Each new row is followed by what is left after taking away its nearest point in the smallest flat space through zero that holds the last named rows.
In the rows, 128 means zero.

K2:
174, 90, 162, 155, 115, 143, 160, 115, 84, 122, 87, 108, 99, 28
104, 145, 129, 143, 187, 123, 183, 141, 81, 125, 57, 113, 130, 54
135, 140, 114, 149, 188, 143, 115, 117, 140, 129, 77, 131, 112, 44
New rows:
122, 96, 110, 124, 130, 137, 125, 169, 195, 109, 167, 113, 58, 136 | 109, 100, 116, 125, 139, 130, 157, 179, 167, 107, 148, 104, 64, 125
143, 112, 119, 161, 159, 142, 100, 116, 62, 155, 58, 129, 125, 165 | 149, 108, 119, 157, 144, 143, 87, 113, 73, 156, 76, 133, 124, 183
140, 175, 198, 122, 131, 147, 111, 130, 114, 109, 110, 111, 133, 130 | 139, 178, 194, 120, 132, 147, 103, 129, 122, 110, 115, 114, 134, 138

K680, 3 rows:
205, 116, 157, 144, 147, 126, 122, 112, 104, 121, 106, 65, 87, 136
202, 62, 114, 139, 84, 121, 129, 81, 108, 120, 133, 117, 122, 166
153, 143, 133, 181, 109, 103, 168, 68, 122, 148, 128, 161, 105, 162
New rows:
92, 135, 164, 120, 167, 121, 143, 151, 150, 133, 140, 134, 103, 133 | 117, 102, 153, 118, 144, 120, 140, 136, 144, 128, 145, 133, 108, 148
119, 127, 174, 123, 123, 129, 84, 92, 138, 133, 103, 85, 119, 126 | 99, 126, 162, 123, 109, 127, 90, 87, 145, 137, 112, 112, 132, 130
164, 127, 165, 164, 165, 91, 155, 127, 165, 105, 143, 89, 164, 135 | 141, 118, 150, 151, 152, 94, 152, 134, 172, 104, 153, 108, 183, 133
92, 144, 142, 172, 145, 169, 110, 86, 151, 110, 125, 173, 145, 165 | 115, 124, 146, 155, 152, 178, 91, 100, 144, 98, 119, 139, 142, 158
139, 105, 157, 95, 146, 105, 150, 120, 128, 104, 156, 107, 84, 119 | 117, 110, 148, 95, 138, 103, 156, 119, 135, 108, 163, 130, 95, 120
128, 86, 163, 171, 135, 114, 144, 90, 163, 123, 126, 101, 89, 156 | 93, 87, 153, 147, 138, 124, 132, 118, 173, 118, 133, 109, 110, 140

K793 (3 x 14):
125, 147, 99, 115, 135, 78, 97, 87, 117, 187, 136, 180, 128, 222
164, 134, 94, 117, 132, 98, 95, 82, 97, 165, 148, 164, 126, 147
139, 119, 183, 184, 111, 101, 159, 165, 137, 176, 108, 162, 189, 133
New rows:
100, 174, 126, 162, 133, 145, 172, 119, 129, 86, 171, 165, 171, 156 | 115, 172, 115, 156, 134, 149, 164, 108, 118, 80, 179, 162, 164, 137
94, 93, 81, 153, 81, 166, 123, 95, 162, 96, 100, 101, 98, 127 | 116, 91, 90, 172, 75, 145, 123, 92, 152, 128, 100, 128, 122, 130
137, 128, 134, 83, 173, 171, 166, 83, 157, 84, 160, 102, 112, 93 | 141, 130, 152, 106, 167, 140, 171, 88, 158, 128, 153, 137, 142, 129
153, 129, 93, 127, 134, 146, 100, 174, 169, 93, 117, 81, 94, 126 | 170, 129, 100, 144, 129, 121, 98, 169, 161, 129, 117, 111, 117, 141

K453 (3 x 14):
155, 127, 164, 148, 176, 134, 144, 114, 120, 78, 127, 122, 155, 152
163, 166, 153, 115, 85, 163, 108, 130, 103, 128, 125, 120, 103, 162
116, 153, 148, 162, 132, 110, 164, 126, 161, 123, 142, 190, 98, 165
New rows:
198, 127, 140, 129, 80, 140, 158, 165, 187, 124, 131, 119, 126, 112 | 191, 113, 133, 131, 96, 132, 161, 164, 191, 121, 130, 115, 138, 100
123, 207, 141, 131, 177, 163, 172, 115, 166, 117, 152, 112, 108, 184 | 106, 181, 105, 107, 167, 159, 151, 122, 160, 143, 146, 83, 121, 141
112, 167, 168, 132, 144, 155, 120, 141, 105, 156, 151, 108, 144, 124 | 98, 160, 159, 136, 150, 143, 127, 142, 116, 162, 153, 117, 144, 116

K508, 3 rows:
138, 131, 161, 126, 68, 116, 93, 137, 135, 160, 103, 168, 163, 113
137, 143, 140, 124, 155, 80, 146, 54, 177, 92, 186, 103, 150, 109
90, 141, 127, 87, 104, 133, 152, 115, 124, 153, 122, 164, 79, 79
New rows:
77, 134, 128, 155, 122, 144, 109, 129, 121, 129, 155, 160, 108, 101 | 91, 130, 129, 169, 131, 140, 101, 131, 124, 119, 159, 147, 126, 117
124, 66, 178, 139, 140, 143, 126, 117, 133, 165, 136, 147, 131, 151 | 118, 68, 173, 134, 149, 143, 136, 110, 134, 160, 143, 143, 120, 147
127, 135, 93, 105, 124, 103, 129, 135, 130, 143, 160, 125, 114, 112 | 137, 130, 95, 116, 121, 106, 117, 147, 126, 144, 153, 123, 128, 125

K805, 3 rows:
165, 136, 164, 131, 133, 115, 167, 67, 146, 130, 170, 126, 103, 107
152, 166, 124, 148, 158, 139, 128, 74, 137, 136, 155, 124, 136, 146
216, 120, 115, 110, 133, 140, 171, 113, 195, 140, 68, 170, 86, 132
New rows:
158, 138, 154, 122, 112, 122, 129, 123, 126, 128, 180, 166, 149, 137 | 151, 132, 141, 118, 109, 127, 119, 146, 125, 128, 159, 171, 153, 143
119, 123, 132, 143, 115, 108, 155, 128, 145, 165, 71, 93, 141, 138 | 113, 130, 139, 149, 118, 105, 154, 116, 138, 164, 90, 85, 145, 136
133, 127, 158, 177, 160, 160, 139, 135, 58, 153, 139, 121, 58, 143 | 137, 121, 150, 172, 157, 163, 138, 149, 64, 154, 120, 128, 56, 146
140, 192, 145, 124, 96, 118, 138, 117, 123, 102, 98, 105, 125, 84 | 134, 195, 135, 126, 99, 123, 128, 126, 120, 103, 90, 105, 132, 92

K846, 3 rows:
160, 92, 170, 126, 100, 103, 170, 187, 97, 133, 76, 97, 162, 184
96, 72, 134, 134, 69, 92, 114, 165, 106, 146, 108, 82, 178, 168
113, 127, 162, 125, 115, 137, 164, 130, 115, 153, 131, 140, 145, 141
New rows:
147, 144, 113, 117, 121, 134, 194, 137, 124, 108, 148, 144, 83, 145 | 122, 126, 95, 122, 101, 121, 165, 137, 125, 111, 154, 127, 95, 145
151, 130, 133, 132, 121, 154, 113, 87, 111, 137, 112, 140, 59, 125 | 138, 112, 138, 134, 101, 144, 112, 98, 103, 146, 107, 127, 77, 138
58, 115, 139, 132, 155, 118, 128, 128, 113, 92, 77, 145, 139, 115 | 69, 120, 139, 131, 163, 120, 131, 128, 114, 87, 74, 148, 133, 113
100, 92, 108, 193, 128, 144, 137, 192, 113, 121, 130, 121, 130, 136 | 106, 111, 109, 191, 145, 157, 144, 178, 119, 119, 139, 138, 116, 123

K205, 3 rows:
80, 127, 161, 62, 173, 101, 104, 148, 63, 123, 105, 127, 90, 173
78, 159, 77, 100, 138, 164, 147, 127, 78, 97, 126, 135, 114, 111
77, 106, 121, 65, 120, 139, 96, 124, 56, 163, 157, 138, 94, 94
New rows:
213, 150, 149, 112, 143, 125, 109, 129, 132, 118, 146, 169, 159, 133 | 192, 156, 133, 96, 145, 137, 111, 128, 108, 113, 149, 172, 150, 124
129, 163, 144, 150, 129, 99, 126, 150, 187, 109, 139, 103, 109, 99 | 108, 160, 140, 127, 131, 103, 118, 150, 160, 115, 145, 106, 97, 92
107, 162, 168, 127, 91, 166, 80, 138, 45, 145, 107, 122, 109, 124 | 137, 170, 167, 164, 86, 165, 96, 136, 86, 133, 99, 118, 129, 131
179, 151, 101, 108, 138, 126, 142, 148, 73, 128, 141, 117, 110, 134 | 194, 144, 109, 120, 132, 121, 140, 146, 89, 136, 144, 116, 116, 133
119, 126, 151, 99, 91, 172, 80, 152, 130, 150, 53, 114, 92, 183 | 127, 132, 126, 119, 73, 192, 93, 143, 145, 147, 64, 116, 104, 158
